There are 4 nested groupings, the coarsest first. Each group lies inside one group of the grouping before and may be the whole of it. The rows also spread widely along 15 directions, which tell nothing about the answers.
In the rows, zero is written as 128.
Known rows, each followed by its group in each grouping:
[161 149 151 107  86 139 100 148 127 141 167 110 112  92 151 150 136 127
 115 125 146 154 122 123 186 139] -> Susi mig z_23 z_337
[138 171 116 160 104  92 149 139 153 148 155 137 131  67 133 108  87  89
 140 123  98  89 112  99 171 125] -> Doto lub z_480 z_260
[129 183 140 100 118 141 123 153 136 157 132 109 116 135 154 126 155 117
 133 139 154 102 122  83 179 143] -> Susi zoman z_658 z_9
[105 149 125 159 148 128 131 159 132 146 160 150 181  86  98  85 155 162
 142 120  89  74  80 147 116  86] -> Doto fulom z_978 z_955
[125  99 139 135 122 138 144 123 184 151 200 113 121  78  90 173 126 183
 155  98  80 100  84 154 124  80] -> toda gobil z_509 z_517
[ 97 160 159 127 134 179  89 105 165 149 147 105 111  72 123 131 145 145
 157 116 102  93 117 108 136  83] -> toda gobil z_509 z_313
[129 159 153  83 126 235 113 153 127 152 137  81  65 146 181 180 177 126
 118 119 130 124 126  80 130 129] -> toda gobil z_872 z_304
[140 165 120  89 113 172 106 165  71 122 123 125 155 150 182 171 128 179
  70 129 171 112 187  54 109 147] -> Susi mig z_227 z_943
[160 125  83  96 113 134 148 215 139 159  76 104 147 143 138 130 166 143
  79 109 128 118 129  78  82 179] -> Doto fulom z_978 z_410
[ 81 141 122 204 122 107 100 121 140 101 160 100 112 106 160 140 130 117
 180 169 104  82 107 148 144  91] -> Susi Sok z_175 z_578
[104 147 130 160 172 116 100 174  63  70 181 137 131 179 146 116 127 107
 134 122 130  94 149 141 173 110] -> Susi mig z_81 z_343
[183 148 128  73 127 105 130 139  92 159 140  94 176 165  86 132 124 104
  98 131 134 138 108  84  93 166] -> toda kif z_294 z_210
[123 142  90 131  95  85 156 132 167 186 145 124 154 110  83  77 150 123
 122 165 157 125 124 144 157 136] -> Susi mig z_81 z_407
[102 119  86 149 135 181 174 182 140 122 157 146 100 128 122 119 169 135
 111 108 119 105 140 158 121 110] -> Doto nisa z_511 z_126
[102 128  89 115  84 150 154 136 168 107 104 117  80 144 178 180 154 150
 118 171 152  85 167  92 139 133] -> toda kif z_900 z_810
[132 108  72 141  90 121 124 121 157 110  98  72 154 101  63 148 144 129
 126 128 109 130 133 137  38 142] -> toda kif z_161 z_413
[108 130 117 145 123 129 115 143 151 148 147  72 109 133 164 178 128 154
 144 152 132  95 143 103 126 122] -> Susi Sok z_175 z_469
[122 188 117 142 119 148 103 148 154 151  58 117 148  83  99  57 188 111
 133 111 129 122  93 111  99 141] -> Susi Sok z_181 z_557
[102 137 126 197 105  99  46 133 172 161 102  74 193  62  35  59 161 143
 138  98 110 121 108 163  81  98] -> Doto lub z_480 z_589
[146 138 154 147 122  92  98 124 142 124 140 128 148  86 119 132 118 128
 153 102  70 100  46 106 115 106] -> toda gobil z_425 z_549
[114 141  86 132 114 150 187 102 174 163 110 137 111 126 102 109 162 135
 124 140 129 123  98 119  90 122] -> Susi Sok z_181 z_956
[137 139 138 124  87 110 107  86 104  92 147 116 133 182  95 159 127 138
  93 123 160 142 138 115 134 122] -> toda kif z_161 z_682
[133 148 127 137 129 105 123 109 134 144 179 115 159 103  70 124  95 129
 133 104 122 121 140 126 133 117] -> Susi mig z_227 z_845
[117 147  84 168 126  89 149 153 139 100 103 150 154 126  88  81 142 108
 130 104 114  95 108 127 113 134] -> Susi zoman z_658 z_398
[121 100 121 103 137 117 161 107 112 138 207 162  99 152 109 130 123 111
 105 167 137 138 130 148 166  97] -> toda gobil z_872 z_304
[145 147 136 102  95 123 149 156 140 129 166 139 154  96  81 133 162 157
 126 114 130 117 110 141 169 132] -> Doto fulom z_978 z_410
[128 104 106 122 169 132 170 150 144 139 170 165  85 111 142 122 117 106
 129 116  92 117  95 132 141 111] -> Susi zoman z_658 z_398
[103 111  97 169 114  82 134 125 195 154 128 112 118 143  86  99 147 135
 133 119 135 114 113 150 138 115] -> Susi mig z_81 z_407
[151 167 162  96 141  80 105  91 111 125 141 173 160 100  97 107  76 102
 124 111 109 109 101  63 154 116] -> toda gobil z_872 z_304
[137 140 128 140 139 149 148 146 170 118 145 126 145  55  87 149 131 149
 174  66  44  82  64 120  88 113] -> Doto fulom z_978 z_410
[146 245 118  95  68 162 186 120 151 111 112 164 120  82 104 116 142 102
 128  94 158 104 152  71 196 166] -> Susi mig z_227 z_943
[120 125 116 115  95 130 166 149 164  98 135 134  86 151 163 186 183 156
 162 151 124  94  86 130 158 135] -> Susi mig z_227 z_845
[134 165 116 168 134 107 116 177 103 141 134 108 152 146 159 107 120 103
 117 120 103  80 103  85 113 126] -> toda gobil z_425 z_549
[133 115  89 156 100  92 122 216 155 130  94 117 127 138 103  89 172 149
  76  86 173 142 155 153 153 155] -> Susi Sok z_181 z_956
[130 198  93 158  83 147 184 107 168 181 149 122 129  75 124 105 112 101
 121 133 116  95 108  96 129 120] -> toda kif z_161 z_682
[131 188 109 201 133 133 143 145 130 157 164 121 189  62  77  73  97 109
 132  70  71  85 100 120  92 105] -> Doto fulom z_978 z_410
[119 158  97 166  54 155 129 117 143 114  64 117 113 139 173 142 180 157
 104 152 153 128 101  96  86 138] -> Susi Sok z_181 z_956
[126 121 151 143 100 122  98 113 144 144 168 155 117  91  91  89 147 140
  87 102 137 160 104 165 166  85] -> toda gobil z_425 z_549
[121 131 112  96 149 126 173  77  99 159 188 142 121 181 123 128 123  97
 118 198 126 119 101 114 116 104] -> toda kif z_161 z_682
[168 173 117  65  91 132 156 142 129 153 136  95 140 120 130 161 126 106
 122 160 142 111 141  66 145 171] -> toda kif z_900 z_810
[132 112 108 122 175 188 135 190 128 177 181 111  93  55 182 138 124 117
 127 134  84 129 114 137 107 113] -> Susi Sok z_175 z_469
[107 148 111 111  91 166 120 178 135 148  92 124 113 159 159 104 213 151
  82 154 175 114 143 115 145 131] -> toda gobil z_509 z_517
[134 127 154 145 130 108  94 117 114 126 158  97 173 153  72 135 148 147
 138 109 101 121  76 136  95 110] -> Doto fulom z_978 z_410
[135 136 130  96 187 150 170 145 117 199 179 155 130 153 138  93 144 113
 119 148  95  99  53 115 114  98] -> toda kif z_900 z_810

New rows. What belongs after each?
[104 107 138 187 110 119  89 155 178  90 140 150  93  84 154 141 142 182
 137  73 108 101  98 160 167  81] -> Susi mig z_23 z_337
[135  92 128 116 156 157  99 210 149 153 135 121 144  70 100 120 163 174
 112  65  90 122 107 150  94 111] -> Doto lub z_480 z_260
[135 145 163 118 116 103 113 178 129 141 144 172 149 117 129  97 184 186
 115 116 153 117  64 147 192 112] -> Susi Sok z_181 z_956
[101 176  93 165 145 115 153 171 130 162 156 101 191  95  93  88 147 134
 172 155 113  60 116 137 113 118] -> Susi Sok z_181 z_956
[131 178 126 119 112 123 161 112 143 106 158 147 127  89  81 114 125  90
 158 120 105  97 120 115 169 124] -> toda gobil z_509 z_313
[123 131 104 112 117 119 106 163 150 118  62 149 118 105 140  87 188 112
 123 142 129 131  99 124 121 150] -> Susi mig z_227 z_845
[152 132  68 159  87 144 171 183 118 105 175  99  97 105 135 147 115  74
  98 122 121 141 164 154 139 152] -> toda kif z_161 z_682
[110  72 142 132 188  84  84 180 176 110 146 114  99 103 115 133 136 127
 179  97  63  84  89 150 147  98] -> toda gobil z_509 z_313
[ 99 112 115 127 157 174 109 148 120 127 155 125  91 128 158 135 138 135
 101 128 124 115 151 133 120  92] -> toda kif z_161 z_682
[109 129 100 144 155 132 175 105 172 141 185 115  87 117 122 156  88 110
 165 122  94  92 133 115 138 107] -> Susi mig z_81 z_343
[135 124 120 119 100  89 125 127 124 123 127 102 113 188 130 154 150 130
 117 165 168 139 131 112 149 149] -> Susi Sok z_181 z_557
[185 182 177 103  78  67  62 123 167 146 110  77 168  64  83 133 124 117
 163  92 121 138  73  86 172 170] -> Susi mig z_81 z_343
[143 158 136 125 139 147 134 126 114 161 191 111 128 114 138 152  67 120
 104 104 114 110 159  72 142 118] -> Doto fulom z_978 z_410
[123  92  97 151 103 110 100 158 158 129 115  97 111  99 151 152 123 134
 115 138 112 121 143 115 107 127] -> Doto lub z_480 z_589
[166 122 144 156 131 106 109 147 183 162 105  82 136 122  66 122 139 120
 142  34  62 128  30 113  72 133] -> Doto lub z_480 z_260
[121 187 163  88 148 144 110  98 143 129 128 177 149  38 126 123 110 154
 154 113 107  86 104  69 150 101] -> Susi Sok z_175 z_578
[138 108 104 153 117 108 167  95 165 227 194  91 160 143  44 120 107 150
  98 113 116 133  94 135  73  96] -> toda gobil z_872 z_304
[140 118 102 131 120 150 157 181 142 163 159 117 152  97  90 124 162 152
 115 103  99 116  89 151  90 118] -> toda gobil z_872 z_304
[127 119 109 152 150 106 156 135  80 103 211  95 155 219  99 171 119 130
 149 139 115  96 123 143 108 116] -> Susi mig z_23 z_337
[ 95 132  67 164  99 165 134 114 148 115  98  74  71 183 114 117 174  80
 107 144 162 156 179 139 101 146] -> Susi mig z_81 z_343
[118 170 111 147  76 162 149 176 102  35 152 183 148  47 135 144 163 149
 145 128 109  85 130 149 162 116] -> Doto lub z_480 z_589
[163 155 148  52 135 170 122 133 104 151 167  72 113 139  85 156 156  95
 126 130 151 174 148 117 142 164] -> Susi Sok z_175 z_469
[151 116  81 111 120  95 203  80 202 168 127 117  97 134  61 148  89 107
 118  99 119 141 129  89  98 149] -> Susi Sok z_175 z_469
[156 111  79 120 118 132 157  98 150 133 132  57  95 135  91 186  90  83
 125 124 113 162 160  95  61 167] -> Susi Sok z_175 z_469
[117 137  84 130 110 177 137 155 107 146 142  78 136 152 124 142 162 136
  99 149 157 132 171 124  88 142] -> Susi zoman z_658 z_398
[141 192 144 131 122 211 150 100  79 128 176 125 119 153 159 153 128 110
 115 128 109 112  92  87 102 105] -> toda kif z_900 z_810
[166 151  96 131 106 121 166 147 171 199 105 139 122  89 115  82 126 104
  80  92 124 155  84 100 111 150] -> Susi Sok z_175 z_578
[103 194 133 221 117 130  78 149 102  69 147 131 152  82 141 104  99 117
 131  78 101  69 133 123 144  88] -> toda kif z_161 z_682
[ 94 120 130 111 148 179 130 168 186 135 140  76  98 139 109 184 178 180
 166  93 108  66 132 119 117 106] -> toda gobil z_872 z_304
[121  89  98 179 129  67 136 115 167  95 142 128 144  84  73 120 129 107
 186 134  41  97  45 167  76 100] -> toda gobil z_509 z_313
[ 93 116 107 148 178  82 112 126 168 145 123 124  99 130  92  61 130  64
 149 131 115 114 124 139 149 115] -> Susi zoman z_658 z_398
[120 128  92 132  91 158 112 143 141 128  97 112 116 124 143 132 163 148
  94 132 156 137 157 118 106 135] -> Susi mig z_23 z_337
[ 76 114  76 180 104 120 101 129 168 139 104 119 156  63 126 118 132 189
 111 152 138  98 168 132  79  95] -> Susi Sok z_175 z_578
[136 134 156 153 160 150 121 165 112 121 203 103  94 136 154 154 128  97
 157 103  72 106  76 138 153 108] -> Doto fulom z_978 z_410
[138 136 119  95 106 168 142 150 134 137 106 144 102 139 156 131 179 137
  94 132 129 128  99  98 118 132] -> toda gobil z_509 z_313
[111 178 125 141 113 156 176 132 116 123 168 151  90 185 142 122 155 103
 117 133 145  99 127 114 185 111] -> Doto lub z_480 z_589
[134 154 108 145 104 138 144 182 112 142 137 118 139 163 171 144 146 159
  95 121 149  99 120  94 128 136] -> Susi zoman z_658 z_9
[104 174 121 119 146 114 108 128 134 160 125 103 172 132  99  88 154 119
 162 159 134  81 127 105 128 123] -> Susi mig z_23 z_337
[ 90 112 119  82 125 105  91 159 133 104 103 151 147 112 140 128 184 181
 135 186 163  93 150 124 158 124] -> Susi zoman z_658 z_398
[173 191 183 104 122 128 103 150 103 137 135 136 156 107 138 129 147 136
 141 102 115 121  41  86 151 138] -> Susi Sok z_181 z_557
[141 224 104 138  96 179 155  72 119 155  98  96 122 158 144 119 126  64
 127 144 128 123 108  40  82 157] -> Susi mig z_81 z_407
[ 97 102  89 162 148 135 131 219 102  66 151 142 135 147 115 113 185 146
 116 114 120  91 136 196 123 103] -> toda kif z_161 z_413
[101 173 116 188  96  80 134 115 174 120  77 146 150 142 114 102 150 166
 141 110 135  69  83  94 125 112] -> Susi Sok z_181 z_557
[ 91 130  78 187 141 140 130 145 160 154 101 142 147 118  97  59 159 151
 101  94 120 109 115 145  72  97] -> Susi mig z_81 z_343
[100 155  83 154 109  90 150 130 117  87 121 170 144 105 150 112 112 104
 140 181 114  68 144  95 139 120] -> Doto lub z_480 z_589
[118 110 125 124 115  79 140  85 201  95 125 160  90  87 100 145 117 124
 161 121  96  98  85 128 155 103] -> toda kif z_161 z_413
[130 134 102 156 138 125 167  97 146 127 171 110 126 136  49 116 114  87
 136  99  95 120 109 148  90 112] -> toda kif z_294 z_210
[133 139 115 105 152  79 103 146 101 143 126 129 199 123  95  97 120 132
 124 147 130 103 125  96 104 135] -> Susi zoman z_658 z_9
[176 186 126 118  88 169 165 170 110 195 197  90 108 137 200 179 104 126
  89 124 148 127 131  71 167 156] -> Susi mig z_227 z_943
[ 96 143 113 189  84 121 117 132 138  94 135 112 130 129 107 122 174 153
 138 139 150 117 125 170 140 110] -> Susi Sok z_181 z_956
[163 147 124 103 129 126 153 178 141 131 141 118 123 103 117 147 140 119
 139  96 110 122  98 114 140 156] -> Susi Sok z_175 z_469
[125 130  65 131 103 131 183  95 164 140 136 136 106  93  77  96 116  73
 106 151 127 140 157 137 114 130] -> toda kif z_900 z_810
[130 154 147 156 142  54 141 143 121  97 179 188 124 142 110  91  94  87
 134  98 117  88 102 122 225 111] -> Doto nisa z_511 z_126
[107  87  52 100 128  98 199 109 194 110 126 143  97 117 103 169 109 135
 152 158 118  91 172 111 117 134] -> Susi mig z_23 z_337
[146  86 108  68 134 127 138 179 155 164 133 180  99 114 150 130 116 183
  44  91 169 150 174 101 171 133] -> Susi mig z_81 z_407
[ 98 133 109 146 147 147 101 158 156 162 126  82 130 149 111 115 152 153
 120 104 144 105 159 121 114 117] -> Susi mig z_81 z_407
[117 157 111  90 140 178 179  96 149 165 142 148  95 127 133 129 128 112
 116 142 119 109 136  75 126 118] -> Doto fulom z_978 z_410
[127 120 109  95 151  89 118 135 162 179 140  98 123  85 100 104 122  87
 145 168 126 133 139 124 145 142] -> Susi Sok z_175 z_578
[105 156 121 172 155 102  83 153 139  98 124  95 149  91  86  93 116  85
 170  98  82  73 139 122 122 114] -> toda gobil z_509 z_517
[102 149  84 136  86 186 183 131 193 148 102 151 134  67  95 124 173 185
 118 103 115  90 123 118  83 106] -> Doto lub z_480 z_260
[130 124 124 113 111  93 103 107 205 169 140  94 133  52  88 144  92 151
 147 112 126 114 155 104 152 123] -> Susi mig z_23 z_337
[148 175 152  89 141 165  95 177 106 177 189  50 122 103 162 155 135  92
 159 154 126 120 139 105 168 153] -> Susi mig z_227 z_845
[167 108 110 131 137  70 176 168 170 212 181 145 169 111  74  90 125 150
 116  90 100 122  44 152 129 118] -> Susi mig z_23 z_337
[150 121 114 133 125 118 112 138 153 130 146 108  97  76 126 127 112  78
 142 117  98 146 114 133 141 138] -> Susi mig z_23 z_337
[146 160 119 169  82  71  92 107  95 150 170  70 181 141 123 138  77 115
 114 162 151 130 146  96 131 141] -> Susi mig z_81 z_407
[107  98  56 169 132 129 178 152 170 182 126 105 110 151 156 144 124 160
  99 140 120  99 128 108  59 117] -> Susi Sok z_175 z_469
